The rows are grouped in 4 different ways at once. Each group adds its own fixed numbers to the row, and there is some noise. The rows also spread widely along 9 directions, which tell nothing about the answers.
Known rows, each followed by its group in each grouping:
[ 11  11 -15 -39  -5   9  13  11  -4   3  -5  10  -5  16 -10 -29 -14  11
  31   7   4   0 -11 -23  64 -18  14 -18   6  36  29  32 -30  43  -4 -14
  -1 -22  47  -2   7] => (3) til S G
[ -9 -32 -13 -30  -5 -14 -11  10 -34  -3  31   2 -16  36  23  14  -3   7
 -12  28 -16  19  -8 -13  -7  41 -25  14  -7   1 -20  11   4   1 -11 -20
  -5  15  12 -24   2] => (1) kobar M V
[ -2   0 -15  -2  20  13  -5  34  14   0  30   0  -6  17  -1  -6 -12 -30
  28  -3   0  27   0 -23   2 -40  23  10  38  38  22 -12 -12   3 -12 -23
  18 -12  25  19  12] => (3) nofu S A
[ 17  11  -9 -12  -6  17  16 -46  26  -7 -24 -10  -5 -23  10   6   5   6
 -25  14 -16  -7  -6 -23 -20  35  -6  24 -21 -23  -2  -1  18 -27  17  23
 -31   8 -26  16  -4] => (2) kobar Q A
[ -1  10 -20 -35   2  25  32 -27  30   3  -7   1  -1  -7  18   6   8   3
   6  16 -10  -4   9 -35   4  30 -19  53  -7 -12  18  -4   0 -17   3   1
 -40  11   2  34  -3] => (2) nofu Q G
[-15  15 -19 -16  13  20  18 -21   1  24  18  -2  10  -4  -1   4  -4   6
  12   0 -12   2   4 -22  17  -1  -6  31   1  -9  31   7   4 -20 -11  -8
 -12   0  38  12   6] => (1) por M P
[-19  20 -17 -36   3  45  22 -29   8   3   0  -5  13   4   0 -18  15  19
  33  -4  -9   7  -2 -23  38  -4  12  10  -1   2  29  16   7  -2  13  26
 -16 -12  55   2  12] => (0) por M W
[-11   5  12  -4  -5  -9  13  16  18   8 -19  30   7  -4  -8 -11   5  14
  21  -4  31  -5  25   3  16  26 -15   2 -10   1  -7   5 -33  19   1 -14
  -1  -7  -3   6 -15] => (0) til Q V
[ -9   7   5 -19   8  25   5  16  10   4  19  12   1  21  -7 -13  10   7
  26 -22  19  22   9  -4  18 -21  22   3  15  16   2   0 -12  25  16   0
  11 -21  27   6   5] => (2) por M W
[ 23  14   9  -2  -1  -2  32 -40  27  18 -24   3  -7 -16   8  -9  14  17
 -39  13  14 -21  -6   6 -16  48 -14  30 -38 -31 -18  -2  10 -14  22  26
 -29   6 -52   2 -19] => (2) kobar S P
[ 10  12 -25 -12   2   7 -23  -8  -9   8   0 -14   0   0 -33   8 -40  -5
   1  -4 -29   5   1 -48  31 -10  10  -8  11 -14  41  33 -12   1 -20 -28
   2   2  49   5   9] => (2) por M W
[-15 -18   7  -6  -7 -34  -4  44   6   3  -4  31  -4  22   5   4   4   2
  12  -1  32  11  36   3  -7  31 -30  26  10   2 -21   0 -26  21 -16 -46
   4   8  -9   2 -19] => (2) por Q V
[-33 -25  24 -11 -18 -26   7   6  -5 -14   5  45  33  26  14   2  31  37
  10  -7  44  17  46  33   5  62 -39   4 -11  -9 -34  13 -15  19  12 -18
 -11  18 -10 -27 -23] => (2) til S G
[  0  22 -36  12  -3 -19  -9  36 -37  41  -5 -23 -24  32  14 -11  -6   2
 -13  10  -9 -16 -52  10  -1 -26  25  13  22  -9  12   7  37   1 -27   4
  46 -28  29 -25  17] => (0) nofu M P
[ 21  45   2  21 -11   9  13 -37   6  25 -43  -8   7 -21 -27 -27   6  28
 -28 -15   6 -33 -16  13  22  15  18 -11 -30 -38  12  18  12  -8   8  39
  -2  -6  -9 -15 -12] => (0) por S W
[ 15   3   4  -5   7  26   3 -43  18 -14  10 -12  -7 -13   3  16   8  -4
 -25  -2 -20  16   2 -18 -49  30  -4  22 -12 -20 -20 -32  11 -34  25  30
 -20  10 -38  17  -7] => (2) por M V
[ 30  21   0  19  -5 -15   4  13  -1  17 -25  -7 -25  10  -4 -23  -6   1
 -33  10  12 -28 -29  16 -15   3  14   4  -6  -6 -12 -16   4  15   1  20
   8 -12 -37 -12 -13] => (0) por S G
[ -3 -22  13  -2   6 -38   2  11  21 -15  -7  43  18  -7 -19   7 -12  18
  11  -8  36   9  67  -2  16  53 -41  -9  -7  -1 -13  10 -39  19  -4 -37
 -18   5 -22 -11 -19] => (1) til M W
[-14  23  -9  27 -13 -16  14  -6  -9   8 -34   8  15 -17   9 -10  28  38
 -12 -28  16 -11  11  44   3  17   0  -1   1 -24  -1  -2  37 -15  -1  30
  22 -23  -7 -25  -6] => (1) nofu Q P
[ 19   4 -32   1  13  15  -6   4  15   5   4 -30 -24   4  -1   1 -33 -36
  -3  24 -36   3 -20 -49  -8 -12   6  28  19  -2  28 -15   3 -19 -19  -4
 -11   5   7  16  11] => (0) nofu S W
[-21   6  39  -3   4  32   4  10   5   5  33  30  23  19 -29 -16   6  12
  26 -28  27  21  17  13  24  -8  16 -30  -6  18   8   0 -41  32  20  -6
   9  -2  27   0 -14] => (0) kobar S G
[ 17 -16  -8   2  24  -4 -17  -1  19 -14  21 -15 -19  -7 -23  24 -57 -41
  -5  22 -35  19   8 -60 -30   3 -14   3  10   8  15 -23 -27  -8 -10 -32
 -15  10  -3  22   1] => (0) kobar M P
[ 10  -2   4  -1 -17 -12 -16 -26 -35 -10  -4  -2   6  10 -12   4 -11  24
 -35   6 -16   1  -3   5  11  40  -7 -26 -22 -15  -8  15   5   1  -5   4
  -8  17   3 -35 -10] => (1) por S G
[ -7 -26  -9 -46  -5   7  10 -23   4 -23  11   5  -4  13  30  17  13  10
   1  27 -13  24   9 -27 -17  55 -30  32  -8  -2 -24  -2   4 -11  16   4
 -31  12  -8   1   1] => (2) til M V
[ -1  16   1 -46  14  44  15   0 -11  44  48   2  -8  35   6 -11   6   9
  12  13  -2   2 -35 -15  35 -21  35  15 -12  24   9  17  -6  18   5  -2
   0 -12  51  12  13] => (1) por M A
[ 18  -2  30   7  -1 -23 -22   0  -4  -5   9  17   1   9 -30  13 -16  11
 -27 -15  18   6  22   8 -20  30  -7 -25 -14 -10 -23  -4 -31  17   7 -19
   3   7 -27  -6 -21] => (2) por M G
[ -1   4   7   1   3   6 -25  -7 -21 -19   9   6  14  -5 -35   2 -22  15
   2 -24 -17  20  17  -8  22 -14  22 -57  13  18  16  17 -13  16   1  -5
  19 -17  38 -17   8] => (1) por M A
[ 22  -4 -13  -2  15   8  15  17  19 -22   3  -4 -33  -3  26  -3  14 -10
  -8   4  -1  15  -4  -2 -38  -2   8  18  23  24 -21 -49  15  -6  16  34
   5 -29 -47   5   4] => (1) nofu M V
[  4  11  -9 -26  -3 -21  21  19  -2  30  -9  28   2  13  -3 -16  -4  28
   8  13  29 -22   4   0  47  18 -12   8 -11   5  12  33 -27  35 -13 -27
  -3 -12  14  -7  -6] => (1) til M G
[  3  12   1  13   9  -5  22 -17  31   3 -19  13  10 -34 -17   1  -9   6
   1 -11  11  -7  39  -9   1  20 -21  18  -7 -11  14 -13 -16 -13  -4  -9
 -20  -1 -16  19 -16] => (1) por Q P

New rows, each followed by its group in each grouping:
[-16 -35 -10 -26   7   3   1  -9  10 -37  19   2   0  12  18  16  -8 -12
  11  21 -21  38  23 -34 -12  27 -30  23  16  11   1  -8  -1  -7   6 -18
 -27  15  10   1   2] => (2) kobar S P
[ 22   9  -8   3  -5  -3  11 -10   7  -9 -32  -6 -20 -18   8  -8   5  12
 -23   4  -5 -10  -4   2 -11  24  -5  10  -9  -6 -15 -18  12  -6   5  28
  -7 -12 -36  -6  -8] => (1) por Q V
[  8   6  12  21   6 -10   6   6  20  -5   3  13   6  -2  -8  -9   5  -4
  -4 -18  24   7  22  15 -24  11  -9   9   2   0 -12 -27 -14  -3   7   1
   0   5 -35   4 -22] => (3) por S G
[ 14  -7 -21  -1 -18 -31  -2  30 -17  -7 -30  -7 -31  25  30  -8   6   8
 -30  20   4  -9 -25  14 -19  17  -4  18   7  -5 -25  -4  25  17  -2  10
  16 -16 -26 -22  -4] => (2) kobar Q G
[ 17  15   7 -18   3   0  28 -17  27  11 -18  17  -6  -2  17  -7  30  25
 -18   5  28 -15   2  13 -10  35   4  21 -15  -4 -23  -2   8   2  24  27
 -14 -16 -39   5  -7] => (2) nofu M A
[-12 -22  51 -12   9  25   0 -21  20 -18  41  28  23  20 -12   8  18   7
   9 -22  25  43  44   8  -9  39 -10  -5 -22   3 -36 -19 -29  10  34  -4
 -27  24 -14   3 -20] => (2) por S W
[-30 -17 -39 -23   8   4   5  13  14 -25   0   0   9   6  15   4  -6  -9
  44  15 -11  25  24 -41  10   4 -26  29  36   9  26   0   1 -10  -9 -17
 -14  -2  39   3  12] => (0) til M W
[ 13  17  -6   0  -4  39   4 -56  12 -11  -6 -19   7 -26  -7   4  -1   1
 -28   1 -30   5 -13 -21 -14   9  16   1 -12 -27  16   3  21 -36  18  32
 -16   9  -5   8   2] => (2) kobar S A
[  1  -1 -49 -12   8 -25  20   6  15   0 -18  -7  -9  -8  21  -3 -10 -10
  16  21  -5  -2   4 -32  -4   7 -25  44  22   2  19   1  10 -17 -17 -15
  -8 -12   3   6   7] => (3) til M P
[-18 -11   9 -39  -7  38 -14 -12 -16 -17  24   8  12  25 -15   0  -7  16
  27 -12 -16  36   6 -25  47   2  13 -29  -4  14  13  29 -16  27  11 -10
  -3  -1  68  -6   8] => (2) kobar Q W
[ 12  14 -27 -24  -3  23   7  -1  -5  13  -2 -16 -11  12  11 -17   0   2
  17   4 -12   1 -31 -17  26 -14  20  10  -5   7   9  10  13   4   1  10
   5 -16  31   4  12] => (3) til Q W
[  2   1  34  -9  11  21  -5   3  15 -16  18  26  10  10 -32  -8   5  13
  19 -41  25  30  31   6  16 -10  24 -37   4  21  -9  -4 -34  36  31   7
   9 -21  10   1  -6] => (2) por M W
[-15  16 -28  15  -1  21 -17  -2  -3  19  18 -13  18 -14 -20  12 -27 -20
  21 -18 -26  14   3 -37  -1 -20   3  15  11 -26  41   6  -8 -39 -29 -35
  18  14  42  28   4] => (3) til Q V
[-10 -15 -15 -28   0  14 -22 -10 -29 -35  18  -3   2   6  -9  14 -17  11
  13  -6 -39  37  11 -31  26   7   3 -34  20  21  21  16  -5   4  -6  -3
   6  -8  50 -18  18] => (1) nofu M V
[ 27   1 -23  -4  -8 -11 -17  17 -19  16  -4 -24 -38  25   6  -1 -25 -18
 -30  27 -25  -3 -40 -24 -13   1   8  24   8  -9  -2   2   9   0 -21 -12
   8   3  -7  -3   2] => (2) por S V
[ 26   3  -7  12  -1 -30   0  13  16  -1 -19   7 -10  -7 -10   4 -18  -4
 -23   4  15 -11  10  -7 -25  18 -13  11   6 -15  -6 -11 -13   4  -3 -15
   3  -7 -42   6 -11] => (2) til M G
[ -5  37 -21  23   8   1  35   0  17  36 -20   5  10 -27   7 -18  19  16
   0 -19  25 -24  -2  22   1 -14   8  32   5 -24  17  -6  23 -24   1  21
  18 -29 -10   5  -1] => (1) til M P
[  8  25  -9  40   4 -23  12  28   4  27 -24   4  -4  -9  -8 -23  -1   6
 -13 -18  24 -17   0  27   2 -22  12  10  17 -10  12  -8   9   2 -18   2
  28 -25 -17  -9  -8] => (1) por S P
[ -1  20  10 -20   3  20  28 -40  28 -34 -33  20  14 -31 -19 -18  20  40
  20 -31  12  11  33   2  31   1   9 -30   5  19  13   4  -8  21  41  45
  -9 -42  10  -1  -1] => (2) por M P
[-26 -35 -15 -46   4  25  -1   3  -3 -32  36  -1  -6  34  25  12   2 -16
  31  23 -28  49  14 -44  -2  14 -19  33  26  28  -1  -8  -5  -1   1 -19
 -24  16  36   8   9] => (2) por S V
[ -6  11 -38  -3 -11 -23   8  23 -17  36 -13  -2 -11  23  28 -14  15   9
  -4  12  10 -15 -20   7   6  17 -10  44   6 -17   4  18  23 -15 -30 -10
  15   2   5 -15  -1] => (3) nofu S V
[ -1  11 -33 -21   2   1  35  -5  19   6 -12   0  -3  -2  27 -16  19   9
   7  11  10  -8  -4 -11  -4  15 -16  46   3  -6  12  -1  12 -14   5  13
 -12  -5  -7   8  -4] => (3) kobar M G
[ 21   2   9 -11  -6   7 -11  22 -36  12  14  -1 -27  35   1 -18  -1  14
 -17   0  -3   8 -37  14  24  -8  36 -32  -1  25 -16   8  -1  36   1  13
  27 -25   9 -29   6] => (1) nofu S V
[ 29  -6 -25  22 -15 -44 -18  18 -10 -11 -40 -13 -23   6   8  -4 -16   0
 -37  14  -5  -8 -13  -1 -15  19  -6   3   9 -21 -17   3  21   3 -11   0
  10  -7 -38 -28  -1] => (2) til S W
[-28  11   4  15 -10 -20   3  11   1  28  -9  31  30   8  -2  -1  20  25
  -3 -19  38  -6  28  28   7  26  -8  16   4 -29   4  26   1  -9 -15 -24
  14  10   5 -11 -14] => (2) nofu S A
[-16 -27 -26 -23 -13 -21 -25  19 -33 -38   3   0   0  29   9  13 -15   8
  11   9 -20  30   7 -18   7   8 -11 -17  34  13   4  16   4  17  -8 -21
  15  -9  36 -26  14] => (2) til M G
[ -6 -11   8  15   8 -31  13  45  14  20  11  33  -3  11  16  -3  18   5
   0  -4  52   0  26  29 -30  25 -22  34   3  -4 -37 -23 -13   2  -3 -21
  15  -5 -47   0 -18] => (1) til M V
[-12   8 -26 -13   0 -31  23  32   0  15 -25  25   3  -1   2 -18  -2  24
  25   1  28 -12  17   0  48  -3 -13   8  21  14  22  28  -9  28 -19 -25
  14 -34  26 -13   3] => (1) til M P
[-23 -14 -22 -12   5 -13  -4  46  -7  13  27   7  -6  38  12   2 -12 -15
  17  20   5  10  -3 -18 -10   0 -15  35  22   1  11   0 -10   6 -21 -41
   9   9  25   2   1] => (0) kobar M G
[  7  12   0   3  -6  -9  12  23  -7   8 -19  19 -10   6   1 -25  14  26
  -3 -12  26  -4   1  25  28   3  12 -13   9  12  -3   8  -2  24  -1  13
  25 -28  -8 -23  -3] => (1) nofu S V
[-18   2   1 -51  -9  30  -2 -25 -42   7  26   5   8  27  -3  -6   8  39
  14   0 -20  16 -11 -11  55  15   9 -24 -18  11  10  41  -4  18   4   4
  -1  -4  71 -25  11] => (1) por M V
[  4 -26  32 -30   1   1   0   2  12 -33  13  31  -6  19  -2   2  10  12
   8  -2  15  33  35  -3   5  41 -12 -18  -2  30 -30  -5 -34  35  24  -3
 -16   0 -18  -8 -13] => (2) nofu S V
[  0 -26  16 -24   4   8 -21 -23 -22 -31  42   9   7  15 -10  27 -15  11
  -9   0 -24  33  22 -16  -4  41 -12 -32 -11   9 -13  -6 -15   1   8  -9
 -18  17   9 -14  -2] => (1) nofu M G
[-24  20 -24   7  -7   9   7  -1   0  14 -15   0  20   0  -3 -14  10  16
  15 -11   4  -3   4   0  29   3   3  12  12 -21  33  20  16 -14 -15   6
   7   0  35 -13   3] => (0) nofu S W
[ 23  10  -2 -28  -1  31  12 -15   5 -12  -4 -10 -24   0   6 -21   9   6
   4   0 -12   9 -22 -13   8  -1  20 -10 -13  23  -8  -6  -1  15  24  34
  -1 -23   0   5   3] => (3) kobar Q V
[ 28  52  18  20  17  27  24  -8  28  46   4  16   4 -29 -37 -17  -4   9
 -13 -35  28 -27   1  10  12 -21  32  -3 -15 -14  24  -8 -26  -1   8  14
  13 -20 -22  29 -13] => (1) nofu M G
[ -2  26 -19   5 -22  -1  -8   9 -34  31 -10  -5   8  17  -6 -12  -4  17
 -12  -6   1 -12 -31   9  27 -12  22  -3   5 -23  21  34  13   7 -15  -6
  30  -7  32 -17   5] => (2) til S G
[  8 -13 -14  -2 -19 -18 -14 -13 -22 -22 -17 -13 -14  13  18   5   4  10
 -33  17 -22  10  -8  -1 -25  42 -16  11   0 -17 -26  -2  26 -12   1  15
  -5   9 -23 -27  -5] => (2) por S V
[ -5 -14  13  -4  -3  18 -11 -16  -1 -27  16   0   3   9   0  10   5   1
  -5  -7 -13  34  14  -6 -21  22  -3   0   5  -3 -16 -17   1 -11  16   9
  -8  12  -7  -4  -5] => (2) por S V
[-24  -5  11   5   7  -4  -6  49   1  28  30  25   1  27  -9   0  -8 -10
  25 -17  25  19  14   3   7 -21   4  14  18   7   5   2 -26  26 -14 -50
  30  -8  29  13  -6] => (2) kobar Q P
[ 22  17 -29   0   5  -6   5   6  -2  -1 -19 -18 -26  -6   1 -21  -9   0
  -5  -4 -10  -3 -26  -9   1 -27  20  -8  16  14  16  -1  18   7   4  23
  23 -39   5  -9  11] => (3) kobar M P
[-26 -13  16  -4  -2 -15  10  26  -4   3   7  27   6  36  20 -17  39  29
   7  -7  47  10  10  43  -6  33 -11   6  -9  -2 -40  -2   5  22  20   9
  11  -8  -9 -33 -13] => (0) kobar M W
[ 19  -8  50  18   3   7 -10 -23  -6 -14  30  14   7   8 -19   6   3  12
 -37 -18  11  18  13  32 -29  35   3 -32 -32  -3 -45 -33 -15   7  28  18
  -8  15 -48 -14 -25] => (1) por S G
[  6   1 -15   6 -20 -26  -4  23 -23 -17 -43   6 -17  -1   5 -20   5  27
 -12  -5   3  -3  -7  22  17   8   5 -27   9   7  -7  11  14  24  -3  18
  30 -34  -4 -37  -1] => (1) kobar Q V
[ -6  29  23  30  -3  20  14  -6   9  29  10  13  24  -1 -12 -15  18  12
  -6 -25  33 -10  -3  34 -13   2  15   3 -18 -25  -6 -16  -5 -10  16  17
  13   1 -20   2 -18] => (0) til S G
[-10 -16  46 -23   4  35   8 -34  19 -15  41  29  22   3  -9  12  16  10
  10 -13  13  36  34  -4  -9  46 -13  -2 -28  -1 -30 -12 -31  -2  35   1
 -29  22 -16  16 -18] => (2) til S V
[ 16   4  -7  10   5 -11 -28  25 -18  11   6 -13 -19  24 -19  -3 -29 -10
 -11   1  -9   2 -22  -9  -1 -12  19 -17   7   1  -1  -1  -5  16 -12  -8
  22  -9  13 -16   3] => (0) por M W
[ 13  -3 -11 -33  -7  36   8 -43   2 -24  -1 -14  -9  -5  10   2  -2   3
  -3  18 -35  16 -12 -37   5  19   1   6  -5   2   3   2   6 -11  19  25
 -27   1   2   6   7] => (2) til S V
[ 26   2 -46 -23   6   6  21 -14  33  -4 -25 -24 -27 -13  19  -7 -15 -20
  -2  31 -24  -7 -11 -54  -3  18 -19  52  -5  -5  16  -7   9 -22 -10   1
 -35   4 -11  24   2] => (3) kobar Q W
[ -2 -15 -20 -36  -3 -18  -7  44 -29  24  18  -1 -33  59  32  -1   3   0
  -1  30   3   7 -30 -10  -5   9  -1  40  13  10 -20  10   3  24 -18 -27
  13  -5  17 -12   7] => (2) por M V
[ 23 -22  -4 -44  14   0   4   3  16 -20  17   8 -23  11   4   3 -19 -13
  22  23  -5  21   9 -46   3  22 -17   5  -1  38 -13  -5 -37  20   8 -20
 -24  -6  -5  14   0] => (3) til M V
[-29  16   3   3   1  18   3 -24  15   6  13  24  50 -25 -34  15  -9  12
  22 -35  11  10  48 -18  13  11 -14   5   4 -34  40  18 -28 -24  -2 -29
  -4  17  29  24  -9] => (2) til M G
[  5  18 -33 -12  -3 -10   7   8  -7  35  -8  -6 -15  13  13 -10   6   6
  -5   9   3 -15 -21  -9  -1   8  -5  40  -2 -15   6  13  11 -12 -21  -5
   8  -2   6  -2   0] => (3) por M V
[ 13  -5  18  -4  -2 -22  11  -6  28   8 -16  29   3  -1 -14  -6  -3  12
 -18   4  34  -8  31  -2  11  54 -26  12 -27 -21 -13  18 -31  14   4 -22
 -26  17 -36  -1 -25] => (2) kobar S W
[ -9 -19  20 -18  11   8   3   1  28   3  36  28  17  12  -4  16  -8 -13
  13  10  16  23  33 -23  -6  28 -19  23  -4   5 -11   0 -36   1   4 -43
 -28  24  -4  24 -11] => (2) til S A
[-18  -2  -2  -3 -18 -11  15  -2   5 -25 -33  19   8   1  16 -14  37  34
   5 -12  21  12  27  24   1  32 -17   9  12  -3 -16   4  13   4  14  24
   2 -12 -13 -25 -11] => (2) por S V
[-23  -6 -21   8 -13 -24 -36  45 -25  -2  -6  11   3  13 -20  14 -30   0
  20 -20  -9  19  24 -19  23  -8  -4 -13  40  -4  32  28 -18  10 -42 -54
  37  -4  51  -6   4] => (2) nofu Q V
[ 11  -7 -22  -3   6  -8  -1  -4  10 -14  -1  -8  -8   1   6  -1  -4  -6
  -6   3  -6  13   4 -19 -19  17 -12  14   3  -6  -4  -6  11 -16   4   4
  -6   0 -13  -3   0] => (3) kobar M W
[  7  26  13   6   8  50  35 -26  40 -14  -4   1   6 -22  -5 -27  23   3
   6 -16   9   5  -1   5 -12 -12  22   4  -2   5  10 -34  -1  -6  42  55
 -10 -16 -22  16  -9] => (0) kobar S G
[  2  19  12  36 -12 -13 -14  15  -4   4 -23  12   5  -6 -25 -13   6  14
 -15 -38  22   3  13  28  -4  -6  17 -19  13 -17  -3   1  -4   7  -1   6
  36 -15 -17 -16 -12] => (2) por S V
[ 18   2 -57  -3  13 -17  14   0  36 -27 -36 -21 -21 -23  14  -5 -10 -21
   8  17 -17   1  12 -44 -20   5 -23  48  30   1  18 -21  18 -29 -10   9
 -19 -11 -22  13   5] => (3) por M W
[  4   6 -16 -39   9  45  12 -34  -6   0  28 -27 -16  19  20   3   7   0
   0  14 -36  17 -37 -28 -10  -9  19  27   1   7   2 -10  29 -13  21  32
 -12 -10  29   9  18] => (2) por M P
[  5  32 -15  33  -8   2  10 -14  -7   5 -26  -3  10 -26  -6 -14  14  28
 -30 -28   6 -13  -6  30  -9  -5  17 -12   2 -32  14  -3  31 -21   9  42
  28 -21 -16 -17  -5] => (1) kobar M G
[ 18 -13  28   4   9 -17  -1  19  -2  -3  13  22  -9  12 -12  -9 -12   5
  -6  -1  22  11  12  15   9  10   4 -27  -4  28 -26 -10 -27  38  10 -11
   7 -16 -20 -15  -9] => (1) til S P
[  8  -3   2 -23  10  10 -13  -6   0  -9  19  -1  -5  11 -27  10 -38  -9
   6  12 -24  12   6 -44   8   7  -5 -13   1  13  19   2 -36  14  -4 -24
 -16   9  26   9  -1] => (0) por M G
[-24  -9   5  -6   0  45 -25   4 -19 -28  47  -1  17  20 -22   5 -15  -9
  26 -26 -26  53   6 -22  15 -39  28 -35  32  17  32   3 -15  11   8 -11
  21  -1  62   2  12] => (2) kobar S G
[-33 -29  -9 -30  -6  23 -11  -5  -5 -33  28  11  19  14   4  18  -8  -4
  35   2 -23  49  30 -38  12  17 -20   5  23   8  13  11 -14  -8  -1 -28
 -14  19  43   4   7] => (2) til S V
[ -5 -23 -29 -33   3 -11  -6 -12 -20 -38   2  -6  -9   7  12  15 -15  11
   6  19 -36  26  10 -30  15  22 -17 -13  20  24  12   7  13   3  -8   0
 -10 -13  31 -23  17] => (1) nofu M P
